The rows are grouped in 4 different ways at once. Each group adds its own fixed numbers to the row, and there is some noise. The rows also spread widely along 17 directions, which tell nothing about the answers.
In the rows, zero is written as 128.
Some rows, each with its group in each grouping after it:
[122 122 133 147 130  84  84 107  64 174 162 115 109  99 147 103 132 115
 130  72  89 116 148 162  78 164 139 122 104 109 128 101 131 182]	Kogem sisi vuzev fida
[167  68 161 139  88 130 101 168 137  87 129 115  92 123 110 159 139 123
 130 110 131 127 196 122 126  86 141 167 133 146 105 118 147 131]	mifel vig nit mutoz
[136 144 117 148 113 115 133 118 161 128 112 155  93 113 110  90 133  81
 158  95 139 133 121 140  93 150 126 187 109 163 153 147 111 138]	guvim nuvut nit govit
[126 133 129  96 148  98  85 214 118 153 133 168  91 171 113 136  88 121
  78  94 143 149 157 112  84  87 158 134 132 134  88  81 143 141]	Kolu masu sipa fida
[125 100 120 139 121 209 105 112  69 169 174 107 116 155 124 114 143 141
 103 130 118 142 127  95 110  99 135 107 171 119 147  97 162 123]	Kogem masu vuzev bipug
[ 81 138 132 161  99 136 113 110 113 145 138 113 160 142 161 179 136 115
 113 140 139 108 110 111 117 133 143  83 147 107 119  96 151 128]	guvim nuvut sipa mutoz
[161 128 140 114 127 151 106  93 175  82 113 112 139 109 105 141 131 125
 131 112 137 144  90 125 158 168 148 130  80 119 110 170 101 107]	Kolu nenok vuzev govit
[119 131 130 151  94  71 202  68  85 106  89 156 106 118 116 149 129  90
 175 113 156 102 171 169 142 176 112 146 143 110 104 107 117 175]	mifel nenok nit bipug
[114 117 164 151 123 108 130  79 178  82 105 108 156 114 143 126 136  93
 175  98 139 161  57  90 128 167 131 151 120  98 101 140 112  94]	guvim lomum nit govit
[118  80 104 135 110 158 111  91 118 127  75 143 155 103  46 158 179 113
 118 144 167  96  95 109 139 143  96  93 142 132 161 173 144 191]	mifel vig nit bipug
[131  78 149 137 103 140  94 127 170 105  79 150 128 100 104 131 169  87
 153 124 149 125  74  80 121  83  86  68 136  94 153 145 173 160]	Kogem lomum nit fida
[127 189 149  77 125 153 101 159  94 158 146 101  71 119 114 116 113 130
 109  70 132 133 152 144  91 127 182 123 104 112 138 119 106 129]	Kolu sisi sipa bipug
[120 122 135 153 129 122 118 122  75 149 151 144 120 146 154  85  96 120
  99 118 125 153 127 127 107 173 139 115 175  77  92  50 144 135]	guvim sisi nit govit
[147  86 108 139 105 110  37 166 160 152 121 123 148  52 113  81 154 117
 156  94 164  67 114 135  80  98 121 126 139 155 190 131 121 173]	Kogem sisi vuzev mutoz
[118 104  87 115 139 119 160  98  81 144 111 164 118 140 119 154 133 119
 126 132 148 104 148 128 156 138 185  73 160 121 101 131  94 151]	mifel masu sipa fida
[111 186 117 127 128  92 145 113  94 147 161 137  92 153 165 138 101 114
 135 123 119 120 154 141 109 122 163 155  81 141  86 126 138 131]	guvim sisi sipa bipug
[110 158 151  93  87  93 165 144 129 121 123 103 104 103  99 154 145 146
 196 121 183  63 134 130 141  51 113 117 121 110 126 137 133 171]	guvim masu vuzev fida
[135 106  98 143 133  93 156  75 169 142 141 161 124 147 160  94 141  92
 188 113 112 131 100 122 161 140 177 122 103 159 121 170 111 109]	mifel sisi sipa fida
[137 160 138 119 102 101 134 115 147 145 142 127 145 117  97  86 101 140
 112 101 127 116 146 189 137 252 142 133 135  95 131  80 110 165]	guvim nenok sipa fida
[178 108 104 164 100 119 155  77 110  76 121 144  90 121 140 157  83 136
 171 112 183  99 178 156 171  73 117 124 130 148  67 110 111 112]	guvim nuvut sipa mutoz
[110  63 142 149 125 119 120 110 161 135 108 111 178  98 113 151 179 134
 165 128 137 129  65  99 129  99  70  98 127 128 173 138 145 135]	Kolu sisi sipa fida
[171 106 131 100 155 134 157 101  86 125 181 114  95 169 109  88 103 159
 110 127  94 184 152 113 130 144 154 211 119 131  69 121 109  99]	Kogem nenok vuzev fida
[102 137 133 108 136  91 118 135 114 135 110 150 157 113 124 139 153 132
 124 196 155 101  69 100 114 101  75  86 102  94 128 140 189 185]	Kolu masu sipa bipug
[145 183  60 118 114 172 124 108 137 141 163 158 114 162 125 115  98 123
  95 156 147 107 130 128 143 107 170 137 100 154 105 150 122 100]	Kogem lomum vuzev fida
[105 137  73 153 108 126  91 131  82 210 163 155 104 148 124 119 133 117
 114 122 140  82 134 144 108  78 109  82 115 151 150 115 189 184]	Kolu vig nit fida
[104  99 119 137 147 105 108 128 111 112 115 118 154 102 139 178 136 138
 139 156 157 130  76  74  91  31  79 149 102 133 103 145 134 117]	guvim sisi nit fida
[121 155 111 106 170 164 100 150  99 164 135 134 108 124 148 118 133 123
 103 112 107 170  91 109  75  85 141 109  94 120 149 138  99 105]	mifel masu sipa fida
[123 108 125 139 143  67 113 158 173 154 131 137 202 137 118 150 117 157
 114 104 129 131 102 154 128 155  92 150 117 146 132  85 110 137]	mifel nuvut vuzev fida
[135 115 136 157  99  83 162 120 157 149 192  90 193 131 181 100 138 174
 165 175 113 107 114 154 157 136  93 171 125 133 139  87 152 105]	mifel sisi nit mutoz
[130 140 122 118 148 109 111 129 111 133 156 126 181 102 190  79 109 158
 120 180 137 130  73 111 105 125 107 123 141  80 117  84 130 107]	Kogem sisi vuzev bipug
[ 69 183 157 105 112  73 211 147 132 158 168 121 138 168 179  79 132 119
 155 183 126 147  87  92  99 116 123 188 148  91 123  85 155  93]	Kolu sisi nit fida
[145 118 140 153  95 109  92 108 164 124  98 171 118 131  59 105 129  96
 138 101 157 101 105 145 154 180  93  72 114 106 119 128 191 221]	guvim masu sipa govit
[174 130 146 167  92 144 122 146 153  87 112 154 111 130 122 101  70 122
 114  93 163 162 153 155 118 139  77 158 162 108 110  37 132 101]	guvim nenok nit mutoz
[159  73 130 161 138 153 104 151 158 110  92 146 139 108 145 186 127 127
 125  61 121 162 150 147 128 113 124 106 135 153 153  95  86  91]	mifel lomum vuzev bipug
[137 130 109  95 114 181 164 131  75 128 126 142  80 152  77 137 131 133
  81 177 146 119 166 103 138 110 162 133 156 129 109 139 135 142]	guvim sisi nit mutoz
[ 97 117 105 112 133 140  91 155 127 154 110 161 122 147 104 111 135  86
 104 126 170 124  91  73 102 121 181 104 167 125 121 130 133 136]	Kolu sisi sipa govit
[164  68 124 111 114 129 171 102 142 115 126 150 101 122  92  97 164 134
 162 175 140 115 127 114 165 104 113 122 132 140 143 167 150 150]	Kolu nuvut sipa fida
[152  47 109 160 126  76 141 130 174 133 150 178 159 136 161  63 146 118
 168 173 121 127 106 110 143 117 116 152 157 151 132 116 157 129]	mifel sisi vuzev fida
[ 95  52 142 170 120  80 182  94 115 133  95 171 131 162  98 112 152  82
 156 120 137 160 117  84 108 151  83 153 197 115 117  83 157 156]	Kogem sisi sipa fida
[146 129 130 155  89  90  83 165 167 117 118 154 148 131 105 160  72 144
 124  80 189  86 156 167 147 113  95 111 139 135  98  53 155 161]	guvim sisi vuzev bipug

New rows, each followed by its group in each grouping:
[139 113  95 120 144 149 110 101 123 140 161 123 107 114 148  89 135 124
 158 135 130 131  90  89 114  71 164 132 103 151 125 178 115  99]	guvim sisi sipa fida
[118 160 134 112 105 161 132 123 157 140 119 130 143 144  82 125 158 107
  83 150 114 127 115 130 132 218 162 128 113 118 152 153 131 147]	mifel lomum sipa mutoz
[120 144 131 101 181 109 114 118 109 143 139 129 144 112 176  71 132 123
 123 150 100 170  44  86  83 144 141 134  98  97 120 148 108 114]	guvim nenok vuzev mutoz
[ 93 171 113 143  90 120 194  77  87 145 115 156 101 158 125 144 118  85
 129 115 154 106 167 161 134 193 159 127 168 119 125  89 121 144]	Kolu nuvut nit bipug
[114 121 132  94 149 137 126 181 101 172 130 133  99  94 181 113 158 111
 118 125  88 145 144 116  68 128 198 118 157 125 185 118 100 124]	guvim nenok nit bipug
[100 122 171 128 128  43 167 126 133 152  88 140 123 118 141 116 148  88
 187  43 120 133 116 149 122 182 148 100 147  97 142  95  90 164]	mifel sisi vuzev mutoz
[161  88 112 134 127 122 141 103  85 128 186 119  91 130 190 114 129 140
 145 168 100 116 169 117 144  92 190 142 123 149  91 144 137 108]	guvim sisi nit mutoz
[ 83 172 141 151  68 128 118 137  91 167 184 100 127 151 138 116 132 121
 119 152 144  78 145 128  98 133 134 141 154 105 123  75 192 168]	guvim masu vuzev mutoz
[118 130 141 127 119 104 135 117 134 101 138 111 177  93 176 115 132 139
 157 167 154 118  76 112 119 108 108 135 139  83 112 108 110 101]	mifel nuvut vuzev fida
[129  84 106 171  97 155 148  74 151 149 126 130 142 132 105 169 161 143
 173 123 135 109  99 131 181  86  72  64 111 150 162 147 165 146]	guvim nenok sipa fida
[ 83  98 137 150 123  87 162 128 126 129  73 145 151 126 144 188 155  98
 171 100 159 120 104 112 132 111 123  83 169 105 128  97 110 139]	mifel masu nit govit
[ 82 105 183 125 114  83 169 166 144 170 153 118 106 169 149 137 180  91
 153 103  67 157 162 110  95 155 184 164 144 130 149 107 147 138]	mifel masu sipa fida
[ 84 130 158 114 118 132 144 150 114 137 141  96 157 152 119 199 184 128
  72 198  83 136 136  88  89 145 139 181 113 130 133 143 157 138]	Kogem nuvut vuzev mutoz
[125 204 103  95 105 123 181 125 122 153 147 133 117 159  92 106 114 136
 113 147 150 101 149 158 143 171 163 166 108 135 116 135 105 135]	mifel lomum sipa mutoz
[193 156 127 119 102 154 133 116 160  83 118 142  87 135  71  96  79 141
 135 100 183 139 132 146 159 102  90 153  94 136  99 126 124 105]	Kolu sisi sipa mutoz
[169  36 170 141 115 134 119 117 136  89  92 124 129  70 143 169 159 126
 134  96  88 145 172 152 144 171 135  57 153  83 146  94 111 144]	Kogem nenok sipa fida
[157  84  79 156 148  99  93 139  69 162 171 172 138 119 199  75  95 137
 103 138 119 113 171 162 114 154 165 111 173 130 106  58 121 139]	mifel vig vuzev bipug
[137 138 126 121 131 113 118  96  85 139 134 132 117 123  83 130 130 137
 113 125 134 111 133 153 123 161 101 135  91 127 120 136 154 191]	Kolu masu vuzev bipug
[163  66 171 145 138 105 124 123 154 113 135 145 115 142 140  67 124 115
 145 106 101 184 110 100 125 165 128 138 146 108 109 100 150 123]	guvim lomum sipa mutoz
[128 126 142 147 123 119  98 142 159 149 116 114 188 114 118 163 130 159
 112  93 124 132 101 164 134 153  70 102 104 120 160  90 133 144]	mifel vig nit bipug
[100  91 154 155 111 104 171 130 122 139  91 147 109 119 133 161 164  97
 159  96 120 142 143 132 110 118  96  94 152 114 166  90 139 144]	Kolu sisi sipa fida
[131 134  80 146 130 152  85 151 107 138 109 172 131 117 138 130 108 115
  87 140 170 113 116 124  97  81 110  94 139 136 136 101 132 125]	Kolu sisi vuzev mutoz
[163 132  92 132 107 124 106 108 127 134  96 182  90 127  62 110  93 111
 140  60 186  95 133 160 146 106  99  78 130 129 119 113 120 182]	Kogem nuvut vuzev fida
[140 125 117  93 113 210 117 113 117 121 130 124  87 143  66 148 135 117
  69 112 119 136 168 114 141 177 221 120 143 133 117 160  97 128]	guvim vig vuzev fida
[174  66 117 159 145 163 152  90  82 121 134 136 120 117 120 122 116 177
 128 134 125 164 120 133 150  80  44 105 137 116 125  91 136 117]	guvim sisi nit fida
[174  83 121 129 159  77 161 131  99 134 161 151 108 141 131 105 100 176
 137 140 111 148 164 150 139 106  91 160 113 142  89  95 136 144]	guvim masu sipa fida
[139  95 146 127 130 118 135  98  76  99 138  96 147  93  92 109 124 170
 137 146 168 130 110 120 110 114  57 172 146  91 106  95 125 141]	Kolu masu vuzev fida
[146 110 137 121 108 178 109 113  95 111 144  93 141 101 137 153 136 165
 126 156 147 107 121 119 156  93 132  70 134  88 117 121 138 121]	mifel sisi sipa bipug
[135  89  84 126 135  79  72 129 153 119  79 185 161  77 124 140 143  99
 131 145 178  64 102 129 124 131 141  80 128 149 140 159 126 184]	Kolu nuvut vuzev bipug
[149 138 152 132 105 120 122 125 135 118 124 148 107 154  72 107  90 142
 129  90 163 136 113 134 152 115  62 101 124  91  88  85 170 169]	guvim vig vuzev fida
[147 149 140  89 132 108 155 123 102  98 114 130  61 109 108 106 130  95
 142 118 127 142 154 116  95 136 172 199  99 123  95 166  90 130]	Kogem sisi nit govit
[166 114 183 125 105 131 106 120 125 119 146  92  61 119 101 115 139 118
 156  59 108 142 168 145 118 137 145 146  89 129 126 134 145 149]	Kolu masu sipa mutoz
[188  95 114 146 129 101 161 113 115 138 164 143  95 135 145 127 128 149
 152 115  84 128 190 190 172 145 141 146  85 163 113 128 122 142]	mifel nenok vuzev govit
[150  84 129 130 171 152 168  81  99 111 100 131 103 149 107 186 130 142
 148  81 116 193 114  96 143  68  98 137 102 154 108 150  95  90]	Kogem sisi vuzev bipug
[127 129 124 179 107 113 118  90  85 114 153 127 106 118 167 157 118 107
 130 136 115 118 165 143 100 125 123 165  97 141  99 116 162 138]	guvim sisi nit bipug
[167  83 112 119 146 163  76 163 144 100 121 132 128  84 133 155 154 145
 106 166 123 129 121 103 118  68 128 119  92 152 133 174 127 125]	guvim vig vuzev govit
[126 181 138 101 123 143  75 107 142 145 153 116 134 152 109  82 123 109
  89 135 118 139  59  98 108 174 153 134  82  99 110 158 154 141]	Kogem nuvut nit mutoz
[162 116 179 129 112 114 138 102 155 105 126  87 129  88 125 180 153 156
 139  99  78 142 149 185 160 170  93 109  54 110 146 134 131 141]	Kolu vig nit fida
[ 92 113 154 101 145 137 121 135 131 138  69 153 130 134  62 172 165 104
  86 119 119 159  82  89 105 158 118  79 124  99 143 150 137 180]	guvim nuvut sipa fida
[106 187 114 110 147 128  98 136  93 128 115 149 102 110 136  88  90  99
 120 112 169 157  72  94  50  86 111 141 113  88 100 114 108 118]	guvim nenok sipa fida
[122  98 150 120 104 133 112 191 133 141 115 146  88 151 114 144 138 100
 120  97 141 130 167 103 106  98 172 112 180 122 127  87 140 141]	Kogem nuvut sipa govit
[159 138  65 179  99 153  69 113 149 119 164 167 102  87 208  78 114  78
 146 146 129 101 138 143  87  91 157 137 103 165 145 141 138 106]	guvim nenok vuzev fida
[158 131 143 100  91 149 108 136 142  74 114  95  92  68 132 149 154 112
 148 145 146  95 153 110 113  74 167 147 100 128 129 179 110 115]	Kogem sisi nit mutoz
[119 117 139 130  98 111 140 126 162  82  75 144  89  95  93 214 172  78
 152 127 134 104 164 123 106 101 138 155  79 168 137 195 124 161]	guvim nuvut sipa fida
[120 147 143 141 136 140 165 110  88 153 158  89 128 140 148 136 118 155
 115 101 104 171 142 149 107 152 116 165 123 124 135  75  98  80]	Kolu sisi sipa mutoz
[115  86 158 116 130  85 141 145 161  99  93 140 137  87 177 127 183  87
 160 172 119 135  94  81 103 116 149 128 134 113 151 155 131 118]	Kolu sisi nit mutoz
[126 154 102 125 119 122 112 122 113 190 133 160  93 127 135  78 139  91
 122 108 116 106 122 154 117 157 161  75 114 130 168 132 145 170]	Kolu sisi nit mutoz
[115 112 128 131 161 129  91 152  63 175 127 134 121 120 163 142 133 134
  95 118 103 148 105 111  84  92 114  72 126 101 133  95 145 151]	guvim nenok nit mutoz
[134 100 152 103 109  67 153 163 120 102 125 127  85 101 118 151 161 120
 175 160 144  82 173 115 115  77 151 180 118 147 105 162 139 176]	guvim nuvut vuzev govit
[123 105 156 147 135 172  52 137  98 141 136 129 116 116 184 120 138 106
 110 107 107 163  79  89  90  87 122  44 128  79 141  97 177 120]	Kolu sisi vuzev bipug
[127  79 100 140 132 173 145 112  91 130 121 140 102 120 168 166 188  99
 132 182  98 135 132  86 117  63 159 114 120 156 151 184 133 107]	mifel nenok nit mutoz
[118 161 120 105 137 126 143 130  78 122 138 112 119 127 138 177 130 154
 115 177 140 115 122 108 115  64 120 139  86 122  90 150 134 133]	guvim nenok vuzev mutoz
[154 110 141 148 121 124  89 114  93 112 117 132  86  91  91 129 140 120
 142 106 135 118 123 132 108  95  77 122  76 121 115 151 164 191]	guvim sisi vuzev govit
[145 116 123 142 140 123 121 125 128 116 110 162 140 160 126 150  78 140
 105  89 156 146 123 129 155 137 127  85 156 111  78  67 117 119]	guvim masu vuzev mutoz
[115 144 115 154  97 113 110  78  72 130 170 106 133 101 167 133 136 116
 129 160 123  83 149 150 113 156 155 124 102  98  96 128 143 151]	mifel lomum sipa fida
[133 133 101 119 118 181 149 147  96 140 130 189  52 170  94  98 149  77
  92 164 121 149 151  91  96  89 149 150 135 144 134 154 160 143]	mifel lomum vuzev fida
[101 179 160 119 125 128 156  65 113 148 130  95 131 159  73 145 121 144
 141  82 136 146  73 128 143 167  92 122  83 102 111 136 136 152]	guvim nuvut sipa bipug
[147  95 137 159 135 122  99  70 127 145 141 139 134 166 101 130 116 116
 107  62  88 161 129 143 146 216 139 124 109 136 105 111 145 154]	Kogem sisi vuzev bipug
[124 148 107 118 126 133 179 111 104 116 158 136 156 151 131  98  99 158
 103 217 163 131 118 107 122 144 118 195 163 120  93  97 130 101]	guvim nuvut sipa bipug
[125 164 144 126 118 103 151 164 204  93  95 169 114 170 111 149 103 105
 153 119 168 153  84  90 137  60  93 157  91 141  90 133 148 106]	guvim sisi vuzev govit
[176 158 116 128 107 143  79 126 171 121 142 136 118 134  92  67  74 122
 103  73 160 131 135 166 131 190 150 159 122 139 121  98 111 116]	Kolu masu nit mutoz
[111 106 121 182 115  85 188  76 133 120 138 155 131 160 177 143 151  90
 169 174 110 143 121 117 139 136 109 157 110 143 104 130 171 116]	Kolu nenok sipa govit
[ 98 149  95 120 131  95 167  83  94 116 101 152 111  98 114 123 142  95
 164 164 172 101  97 103  91  98 117 157 115 129 115 175 104 152]	guvim nuvut sipa fida
[138 108 128 127 106 128 146 126  78 137 139 114 106  92 139  83 140 123
 155 115 149  99 165 144 112 140 164 136 184 107 141  95  91 136]	mifel lomum vuzev mutoz
[106  82 160 104 133  76 161 125 141 116 136  89 160 110 135 182 184 142
 157 159 106 117 129 106 129 132 154 168 116 138 130 157 119 131]	Kolu masu vuzev fida
[150 126 153 124 104 138 164  89 126  77 128 135  79 116 124  50 132  86
 166 135 136 164 122  95  98 135 120 189 145  92 109 132 123 110]	Kogem vig vuzev fida
[116 130 121  99 121 154 167 168 157 144 103 164 111 141 120 119 177  88
 114 152 115 136 138 107 111 149 188 136 160 147 182 149 104 126]	mifel masu vuzev mutoz
[117 122 139 131 114  68 178 168 177 185 158 136 136 140 177 110 140 141
 174 111  99 122 137 158 133 120 130 134 145 147 178  81 127 123]	guvim nuvut nit fida
[ 94 101  99 145 152 120 123 129 146 155 133 143 169 137 189 178 183  93
 113 174  74 142 103  98 109 154 193 127  99 160 143 172 118 105]	mifel nenok sipa govit
[127 117 105 164 122  78 185  35 135 137 129 158 139 142 133  90 139 105
 185 144 123 130  76 127 154 144  71 135  99 127 120 146 154 147]	Kogem sisi nit fida
[100  61 164 153 111 149  95 136 144  91  86 129 154 111 143 173 178  83
 137 142 142 146  89  59  99  98 124 105 170 102 140 125 160 125]	mifel masu nit bipug
[154  89 141 117 127 116 109 126 142 110 108 138 109  92 136 157 155 115
 141 118 109 108 144 135 157 150 184  58 104 117 120 161 122 163]	guvim sisi sipa govit
[133  76 105 101 130 131 139 132 118 154 146 103 138 110 107 136 167 152
 152 135 138  98 147 111 119  99 168 175 156 182 163 156  91 129]	Kogem nuvut vuzev bipug
[143  89 133 133 123 109 194 171 153 124 108 171 142 162 104 108 127 143
 123 162 147 157 137 117 137 114  79 171 176 138 133  75 133 112]	mifel sisi sipa mutoz
[153  42 149 135 120 143 106 111 147 141 133 110 166 110  87 119 169 170
 149 138 137 118  80 114 164 112  67  87 142 129 172 130 173 164]	Kolu nuvut vuzev bipug
[112 111 120 116 113 164 173 115  99 137 128 111 114 115 143 126 178 110
 140 163 120 126 132  99 118 116 177 139 159 130 160 153 100 102]	mifel sisi nit mutoz
[115 135 132 127 114 110 127 126 139 116 135 120  99 125  79 134 152 104
 144 141 136 125 125  96  78  92 108 224  71 167 120 186 153 149]	guvim lomum sipa fida
[126 154 113 130  99 122 138  82 121 166 162 119 120  95 146  57 152 114
 177 123 133  82 120 166 124 180 153 122 130 129 183 133 129 158]	Kolu masu vuzev bipug
[162 117 139 148 137  98 146 160 130 129 177 114 151 112 213 100  95 181
 133 154 106 152 142 153 116  99  94 169 134 125 123  50 122  72]	guvim sisi nit mutoz
[ 86 123 144 116 130  98 164 134  98 146  99 128 145 127 123 171 124 139
 126 102 149 129 119 122 129 134 126  84 175  81 117  72 103 142]	guvim sisi nit fida
[136 129 141 122 119 215  99 102 126 139 166  89  86 153 120 130 152 116
 117 109  85 177  96  73 112  73 149 133  80 131 137 175 151  85]	Kogem sisi nit fida
[122  57 176 111 147  76 103 133 151  80 121  92 151 120 113 159 132 142
 166  99 151 157  86  56 116  80 127 174 128 120  63 141 116 113]	guvim vig vuzev fida
